The first 8 rows are patterns. Each new row is the sum of 2 different patterns, raised or lowered, with some noise. Before adding, each is slid sideways (what falls off one end comes back at the other), maybe read backwards, and multiplied by a number that may be negative. Names go in the order of the patterns.
(in the rows, 128 means zero)
Known rows, each followed by the names of its patterns:
[164 133 128 111 110 158 103 142 127 140 122 118 137 174 159 113  99 109
 133 133 132 124 122 155 145  98 128 139 137 108 103 121  91 162 141 114
 137 105 118 153 165 136 119 125  97] | z_62
[149 112 123 145 142 110 137 125 117 116 155 151 115  94 132 125 117  99
 104 140 145 108 110 153 134 112 169 154 147 148 171 136 121 133 124 108
 130 154 133 138 146 111 150 164 141] | z_824
[132 130  85 127 132 142 116 142 120  97 142 165 109 107 110 125 163 139
 145 108  96 158 105 122 105 167 151 133 139 119 136 123 151 165 150 139
 137 137 119 151 109 114 111 136 134] | z_850
[127  82 126 126 155 204 120 135 155 125 117  98 122  90 122 134 152 156
 139 155 139 157 113 106 113 121 134 121 124 143 102 144  90 109  92 106
 112 137 140 142  82 138 133 119  84] | z_732
[123 151 102  98  98 158 124 146 117 130 149 136  74 132 128  82  91 144
 144 106 158 136 120 103 117 132 115 137 140 153 139 131 156  95 133 128
 130 132 141 124 132 151 139 130 130] | z_432
[ 77  92 145 130 169  99 139 123 125 135 141 115 105 130 131 125 142 140
 133 114  58  91 111 163 121 111 115 120 137 131 130 124 123 186 151 117
 112 132 141 112 104  99 183 131 110] | z_143
[104 111 131 106 148 137 146 146 143 147  74 122  95 129 129 158 146 128
  99 115 130 118 102 164 106 143 181  83 131 116 144 131 176  94 112  94
 119 128 145 115 143  89  95 124 130] | z_628
[119 143 142 131 140 107 102 122 124 177 131 169 112 129 137 104 172 140
 102 135 119 146 115 120 131 141 103 122 120 141 123 129 119 177 131 140
 136 112 147 130 166 112 108 121 135] | z_541

New rows. What belongs after each?
[ 99 115 120 140 122 149 150 122 147 116 121 141 151 138 149  93  97 134
 133 129 176  99 120 133 107 132 113 116 139 170 110 124 114  98  90 145
 133 123 116 128 114 101 130 109 160] | z_432 z_628
[148  85  64  85 147 106 100 110 119 170 138 125 118 134 120  73  91  88
  87 112 123  85  39 125 149 116 122 143 152 135 101 102 166 144  95  95
 144 107 159 116 151  76  60 113 142] | z_824 z_143
[111  95 126 165 180 130 154 141 162 103 177 160 145 157 189 158 138 107
 117  86 121 125 113 131 153 151 156 197 158 152  91 119 150  73  88 143
 130 168 120 204 160 115  96 179 112] | z_824 z_732
[111 134 118 170 100 167 116 118 162  89 167 155 132 135 181 146 131 101
 141 134 172 103 179 110 114 137 104 127  92 167 151 160 151 143 130 152
 168 115 165 147 139 151 127 146 135] | z_628 z_541
[118 135  99  89 132 112 124 115 114 143 113 104 127 121 146 110 103 105
 150 124 119 154 156 117  89 134  90 129 124 129 128  93 137 111 112  93
 117 124 115 137 113 125 125 110 113] | z_432 z_541
[168 119  86  54 111 126 125 127  82 126 115 117 106  56  91 121 182 119
 116  82  91  95  71 132 139 144  72 136 135 103  88 107  73 126 120 161
 126 114 134  69 122 149 111  98 108] | z_850 z_143
[156 162 148 138 142 143 136  90  91 112 124 129 140 127 133 187 155 137
 106 112 151 152 130 128 126  92 138 133 135 135 127  98 114 113 142 106
 157  99 126 122 153 155 128 121 110] | z_732 z_143
[128 134 126 137 155 148 168 141 156 124 131 114 121 159 154 168 150 122
 160 156 169 113 149 115 154 139 164 187 154 158 162 138 147 118 147 107
 153 178 156 177 159 151 181 172 168] | z_732 z_541
[ 81  99  99  85  71  81 118 116 119  77  73  80  79 125 102 124  72 144
 100 100 106  76  98  91 137 120  79  92 106  94  98 125  84 108  99 117
 125 107 115 110 110 104 119 103  97] | z_62 z_850
[144 135 113 115 137 100 174 164 114 158  96 121 145 164 140 135 141 120
 152 151 144 116  98 172  90 156 141 168 184 125 154 202 169 121  97 119
 129 141 149 150 153 173 173 119 156] | z_62 z_732
[114 109 132 132 122 106 161 111 125 197 132 153 152 154 167 129 172 126
 106 110 136 145 143 157 125 142 163 135 135 106 150 144 155  98 148 135
 124 155 148 149 113 111 124 121  99] | z_824 z_541
[154 129 182 183 190 163 147 168 151 148 127 174 186 132 150 130 183 136
 143 172 143 190 173 174 141 132 175 156 127 143 162 157 173 152 146 119
 156 151 169 137 137 130 154 201 155] | z_850 z_143
[149 121 138 117 121 125 128  95 112 147 107 107 116 138 147 116 173 112
 132 116 122 134 136 101  73 110 167 123 150 117 142 115 129 155  83 139
 118 137 122 127 143 111  76  77 130] | z_62 z_432
[137 140 150 154 115 133 118 128 135  92 124 130 133 146  90 114  80 125
 115 113 113 133 136 118 147 122 137 121 123 131  44 102  98 133 153 119
 171 105 114 131 154 119 105 125 141] | z_732 z_541
[ 55 129 101 104  91  99 115 132 140 134  63 139 153 166 106 114  80 105
 122 131 156 132 128 121 109 110 107 104 121  82 118 114 160 164 148 119
  85 133 128 123 106 118 124 120 107] | z_732 z_143
[125 123 135 123 146 123 171  96 143  89 108 107 124 167  66 118 116 142
 119 128 128 173 158 123 134 139 118 142 115 142 108  86 176 108 103  95
  81 128  96 141 132 154 149 102 117] | z_143 z_541
[ 50  90  88 102  64  56  96  98 114  54  91  53  72  72  60  70 118  92
  68 130 119  84  66  99  58  77 121 106  84  70 104  71  81  90  66  61
  78 123  93  84  61  71  61  95 100] | z_850 z_432
[120 106 105  81 115 120 137 141 128 170 122  57  84  77 153  87 101 111
 119 101 129 131 124 107 160 120  98  83 125 112 117  96  88 172 119  95
  56  79 159 130 172  99 147 129 123] | z_732 z_143
[ 97 121 147 134  97 128 130 126 133 123 116 127 159 136  97 140 172 202
 150 149  97 110 140 123 143 155 126  96 118 142 138 144 135  93 129 127
 171 156 161 125  88 142 155 149 115] | z_62 z_143
[171 175 136 157  98 120 146 135 170 124 157 161 116 142 193 151 163 113
 136 150 156  74 147 123 118 143 143 152  90 123 158 145 122 126 101 130
 144 112 140 184 148 127 125 155 117] | z_824 z_541
[165 134 177 174 186 169 189 129 160 190 155 179 173 137 130 154 178 210
 212 148 139 169 190 188 147 178 150 166 158 171 140 141 133 150 176 174
 190 170 182 126 165 178 175 174 177] | z_62 z_143
[133 169 127 103 113  93 178 129 106 114 124 149 127 150 147 129  97  99
 119 109 113 117 114 143 125 152 157 145 125  79 164 127 162 130 149 154
 144 107  78 118 162 117 125 126 163] | z_732 z_143
[138 112 165 143 162 156 167 164 144 146 130 121 139 180 175 123 151 168
 108 113 166 142  79 167 172 160 139 140 139 163 135 138 108 177 145 159
 124 141 161 143 149 151 152 137 124] | z_850 z_432
[109  93 117  87  19  66  68 125 100 100  87  86 107  83 118  97  94 145
 112 103  65 107 107  88  71  58 154 127  99  36  45 101 101 139  69 106
  89 106 111  93  83  78 107  85  78] | z_62 z_143
[ 95 117 124 122 106 135  98 122 139 165 107 106 104 127 153 121 139 105
  95 157  91 141 131 182 131 137 126 125 138 110 143 198 145 135 170 160
 110 135 125  96 107 139 149 138 126] | z_850 z_432
[138 140 131 123 172 140 141 187 148 158 110 156 168  95 149 149 156 157
 156 199 103  96 124 125 102 153 173 156 125 165 132 155 101 145 120 183
 126 153 157 159 209 139 141 146 159] | z_432 z_541
[106 109 148 110 161 139 129 114 127 124 120 139 128 123 125 144 163 110
 165 118 129 102  90 133 121  81 107 140 164 141 144 123 122 111 115 100
 101 140 110 127 136 145 146 124 150] | z_62 z_732
[130 154 138 121  46 124 131 119 116 168  94 123 126  68 158 140  89 123
 155  76  76  73  95  75 139 128 159  99 114  99  79  99  86 116 128 111
 103 104  99 158 155  89 114 113 106] | z_824 z_628
[108 112  97 115 127  92 117 139 130  86 128 100 124 126 120 127 136  74
 118  96  98  98 138  64 100 148  89 136 129 129 105 128 119  80  72 113
 113 114  94 144  88  96  70  83 111] | z_824 z_628
[139 132  90 154 174 139 121 115 107 122  96 140 103 143 145 113 117  89
 113 119 129 168 135 154 141 143 143 141 133  99 122 112 107 152 152 150
 105 163 141 134 160  77 118  87 131] | z_732 z_143
[196 143 182 183 201 165 201 189 138 145 182 181 143 196 199 173 128 173
 166 224 152 145 151 191 183 184 187 186 196 221 186 180 173 185 188 175
 142 183 220 192 183 155 164 179 183] | z_432 z_143
[113 108 161 141 108 126 153 149  77 129 106 139 127  85  99  70 184 114
 144 118 105  87 108 129 141 124 116 117 127  78 144 148  96 165  90 135
 114 123  77 139 126 144 126 118  61] | z_143 z_628
[ 60 121 124 134 143 101 136 145 105 120 119 122 123 125 116  99 151 113
 128 101  87  91  97 167  90  90  83 110 130 113  99 123 185 121 104 147
 138 139 124 132 109 105 152 102  72] | z_824 z_143
[165 190 194 221 181 186 160 188 148 219 207 170 199 159 178 184 164 178
 154 188 188 203 213 167 173 115 213 207 201 186 185 205 168 170 135 171
 184 179 152 150 193 179 202 184 153] | z_143 z_628
[160  53  94 136  89 175 136 136 144 155 108 102  99  79 108 156 132 203
 107 131 110 105 109 129 133 112 138 156 132 146 169 187 100 152 101 122
 137 152 141 169  92 127  88 128 104] | z_732 z_628
[158 138  74  89 104 164 140 103  65  46 137 126 164  96 118  99  96 148
 126 112 103 128 142 151 155 129 130  94  59  86 124 189  92 100  89 137
 101 104 139 125 146 176 130  88  86] | z_850 z_143
[144 112 174 134 142 161 109 145  68 139 155 180 163 129 152 148 150 127
 137 164 191 181 105 143 105 176 131 140 146  96 145 153 162 135 149 153
 162 129 138 155 194 153 163 121 177] | z_143 z_541
[140 139 168 138 139 157 125 134 123 133 141 148 152 124 135 141 168 154
 138 123 130 170  73 138 160 146 173 119 195 151 149 133 146 117 145 156
 147 172 154 132 198 138 179 150 140] | z_62 z_732
[120  86 103 103 107  82 102 126 115 143  90 133 135 105 107  94 150 121
 124 117  71 121 124 147  89  98  99  92 183 108 123 126 119 108 111 131
 118 129 119 122 114 117 122 127 134] | z_62 z_143
[134 140 154 181 183 208 170 217 170 207 154 173 175 164 207 188 185 175
 152 155 156 186 133 121 184 189 221 180 170 175 161 160 193 155 123 152
 192 140 196 168 202 188 159 165 191] | z_850 z_732
[ 56  99  89  78  70  72 109  87 112  46  64 109  64 100  83  78 106  79
 123  42  61  91  79  81  87  55  59  70  84  74 135  55  81  82  82 107
  59 126  61  67  65  87  81  78  50] | z_62 z_541
[139 144 101 155 111 119 137  81 138 115 144 117 130 182 173 151  59 133
 140 189 191  79 119  70 144 129 147 136 100 133 169 145 123 131 137 123
 106 101 136 223 207 156  90 132 154] | z_62 z_143
[131 117 132 115  77 112 168 111 144 174  96 147 137 153 107 193 131 172
 110 118 120 137 124 144  99 120 138 125 107 119 138 104 170 108 145 133
 172 191  94 123  58 157 153 171 140] | z_143 z_628
[145 108 105 160 150 149 126 140 144 168 131  96 129 156 136 145 122 175
 147 130 115 126 152 191 135 126 101 111 165 154 156 135 131 115 140 164
 131 142 158 144 102 136 137 205 162] | z_143 z_541
[118 125 141 118 118 119  68 124 139 131 136 133 136 141  97 151 147 162
 101 166 143 147 119  76 156 139 155 162  82 123 116 144 125 166 146 123
 139 157 124 143 125 134 163 161 117] | z_850 z_541
[107 138 132 115 122 146 134 110 188 163 141 143 133 136 104 133 141 136
 124 138 126 141 119 138 120 121 111 164 121 150 146 148 131 126 140 154
 130 164 154 178 169 152 148 159 150] | z_824 z_732
[ 91  82  96  89  73  84  87 114  97 124  65 103  87  99  98  80 118  80
  91  87  60  65  87  79  93  83  90  85 118  40  92  80 123 138  55  89
  60  88 108  92 119  76  74  74  85] | z_143 z_541
[ 66  79  87 120  82  93  74  60  58  77  97 120  99  97  98 123  53  88
  64  39 124  80  90  82  66  59  85  82  90  78  72  77 103  79  87 115
  92  75  76  95  54 101  72  88 112] | z_732 z_628
[136 124 162 162 158 153 205 132 123 133 134 108 131 137 144 141 140 104
 161 157 150 134 130 153 133 147 114 123 153 122 151 152 149  96  84 142
 129 126 112 105 151 141  95 100 180] | z_824 z_541
[106 121  91 116 119 146 128 112 100 133  87 169 135 131  85  88 112 120
 179  81  96  97 120 110  93 141 138 185 114 112 101 109 125 124 113  99
 117 160  84  99  48  73 147 126 136] | z_143 z_628
[109  81  87 107 167 135 105 103  98 110  87 131  90  86 167 163  81 105
 165 109  72  79 111  53 143  93 121 144 109  81 136 142 112  88  81  71
 146 103 105  89  93 133 116 101 102] | z_62 z_432
[114 130 140 170 158 132 155 190 177 138 205 197 145 142 147 160 157 168
 173 142 140 177 170 143 150 142 132 161 185 169 173 148 147 149 185 143
 122 153 156 155 158 139 187 198 183] | z_62 z_432
[119  92 158 123  95 116  72 143 147 157 154 100 125 111 122  85 137 106
 145 138 167 103 109 116 108 121 167 122 115 174  79 116 104 120  92 142
 100 104 105 106 120 117  76 158  99] | z_850 z_628
[107 145 124  59  45  72 105 110 120  84  92  68  83 103 102  86  90  86
 123 111 125 104  97  93  53 114  93 124  90 100  85  98 132  96  74 113
 118 159 118  68  81  89 121 117  62] | z_850 z_143
[ 91  88  32  81 104 158 102 117  73  80 115 120  97  96 112 141 152 116
 119 135 137 122  46  84 137 121 106 100 103 129  90 137  93 119  86 146
 101 142 148  60 118 109 125 128 167] | z_143 z_628
[121 122 165 153 125  89 110 154 155 147 125 118 132 132 122 102  99 166
 152 154 132 153 140 142  72 160 139 169 165 143 128 127 156 121 114  76
 123 114 121 149 133 144 133 145 125] | z_732 z_143
[120 114 107 144 136 155 173  94 115 163 124 151 143 128 143 121 115 168
 151 147 111 154 151 146  97 136 134 135 139 105 130 130 181 159 142 129
 154 130 137 121 149 144 148 141 147] | z_62 z_541
[160 174 177 174 168 192 110 158 147 166 157 166 151 135 185 169 164 153
 159 183 151 122 128 189 164 165 155 154 196 163  81 174 153 114 132 151
 172 109 189 170 165 147 140 153 135] | z_432 z_541
[ 96 109 104  88 104 106 157 107 135 109 106 105 115 137 138  96  97 133
 141 121 125  95  92 100 119  94 101 138  75 103 106 134 120 128 137  61
 113 153  91 113 104  87 111 111 133] | z_62 z_850
[121  92  91 112  98  72 128  93  94  84 114 112  81 102  90 113 101 106
  88 128 108  81  72  67  76  88 102  87 102 105 105  61  70 120 106  99
  68 115  90 104  95  66 107  98 101] | z_62 z_850
[118 141 118  97 141 127 112 123 168 134 142 157 155  86 139 152 113  99
 116 121  89 104 124 103 141  88 120 118 135 106 107 122 123 106 121 115
 108 100 135 127 159 125 115 146 140] | z_824 z_850
[140 128  60 183 148 148 121 127 136 148 107  61 129 134 129 136 108 162
 174 172 115 106 130 174 192 128 120 170 114 134 170 167 142 132 144  99
 129 143 150 169  95 146 106 153 157] | z_432 z_143
[118 144 138 115 137 139 124 132 130 138 112 155 156 142 122  97 107 118
 157 125 140 142 135 144 113 133 113 140 169 147 141 101 133 159 126 128
 109 175 145 122 100 131 152 138 157] | z_143 z_541
[145 126 140  93 109 155 152 104 102 122 117 154 144 143 146 163 158  67
 128 109 137 121 140 141 108 128 126 126 127  92 159 128 168 184  85 137
 100 168 140 177  89 105 121 106 142] | z_62 z_628
[162 140 131 148  89 126 133 118 103 129 158 170 136 103  77 118  92 144
 132 143 133 153 125 125 141 119 109 110 145 106 106 136  95 125 138 139
  99 122  93 142 155 143 135 146  89] | z_62 z_628
[100 134 123 180 154 114 105  93 149 112 135 134 131 124 139 159 105 129
 132 125 118 129 133 174 163 148 105 132 132 149 114 104 105 144 123 140
  83 113 147 139  85 118 138 107 122] | z_432 z_143
[ 92 101  85 127 100 132 138 113 114 123 156 112 155  97 103 110 134 125
 138  60 112 102 114 103 153  61  91 146  49 130 110 123 148 148 105  58
  94 119 118 129 108 170  97  81  61] | z_143 z_628
[103 126 107 139 163  73 116  94  98 125 102 147 115 140 100 121 134 126
 109 122 118  66  88 102 107 177 119 159 109 119 119 154 143 100 109 129
 144 134 123 124 116 139 101 113 131] | z_732 z_541
[144 107 106 107 133  93 134 135 133 126 133 136 140 144 115 104 129 121
 112 127 113 138 145 130 102 140 129 136 124 120 113  93 156 156 121 135
 123 140 152 144 124 136 135  99 149] | z_62 z_824
[176 104 132 125  97 127 147 158 134 151 144 130 116 122 165 133 157 133
 156 151 147 185 113 138 137 147 141 139 120 153 154 140 128 149 132 153
 108 134 147 137 146 152 121 167 154] | z_432 z_541
[105  90 117 144 126 137 126 150 154 137 101  74 118 110 119 116 137 117
 129 151 150 132 121  92 100 116 120 130 128  74 118 134 144 112 114  94
  93 120 135 123 143 116 113 128 135] | z_62 z_732
[ 71  71  68  90  79 107 124 100 119 110 121 102  88 123  90 155 116 129
 107 120  88  99 117 126  74 113 126 144 105 112  99  95  96  72  91 110
  88 121  87 109 104 119 113  92  89] | z_850 z_732
[167 129 143 189  99  99 172 161 168 133 117 139 123 152 190 116 167 143
 169 104 128 108 133 143 136 160 107 108  98 141 143 138 147 127 151 145
 156 130 151 155 144 186 110 137 103] | z_850 z_541
[129 133 137 136 117 100  64 102 101 108 126 132 120  94 155 159 123 134
  60 143  98 101 122 105  84 146 150 140  79  92 112 108  79 143  86 129
 119 140 128 114 106  94 125 153 143] | z_850 z_732
[134 111 149 147 144 143 145  96 132 121 173 166 111 100 108 148 139 138
 134 139 171 125 116 125 165 139 141 112 127 136 156 159 102  91 119 146
 134 139 112 142 135 113 117 152 132] | z_143 z_541
[124 115 140 179 108  95 115 133 133 118 147 148 155  99 144 120 179 175
 120 109  69 153  86 165 145 114 129 123 143 152 160 141 111 118  99 178
 204 166 127  85 162 123 156 135 129] | z_62 z_143
[ 99 134 120 144 104  97 185  96 134 109  95 100 161 120 100 114 103  89
 169 120 150 116  89 108 120 136  96  97 109 137 126 125 129 146 161  99
  88  57 115 134 146 120 122  89 137] | z_62 z_628
[154 130 124 192 124 132 177 162 140 145 163 117  94 142 127 164 134 140
 149  93 110 148 129 120 153 145 145 137 123 147 150 137 107 128 134 142
 105 115 151 157 178  97 138  92 161] | z_432 z_541
[114 173 124 142 108 172 154 155 144 127 218 163 163 164 145 152 137 129
  89 145 150 164 168 150 172 163 177 142 112 153 171 197 155 144 149 122
 159 123 137 141 141 134 146 158 162] | z_732 z_143
[ 71  95 134 130 161 116 153  95 152 153 125 119 114 154 164 123  82 135
 133 113 139  99 115 119 142 135  97 137 113 183 139 132  98 121 121  93
 128 173 114  95  99 123 153 122 163] | z_850 z_143
[123 107 100 111 121 121 113  88  51 120 110 116 122 111 103 108  88 105
  92  99 110 107 104 120 118  71  44  89 114  73 104 127  96  76 141 102
 146  91  71  75 123 117  92  92 115] | z_62 z_432
[171 157 177 172 142 143 158 148 123 166 193 129 125 130 147 120 153 145
 165 142 161 146 134 172 123 134 159 140 143 156 133 151 159 128 147 184
 123 153 145 150 138 139 166 158 160] | z_62 z_824
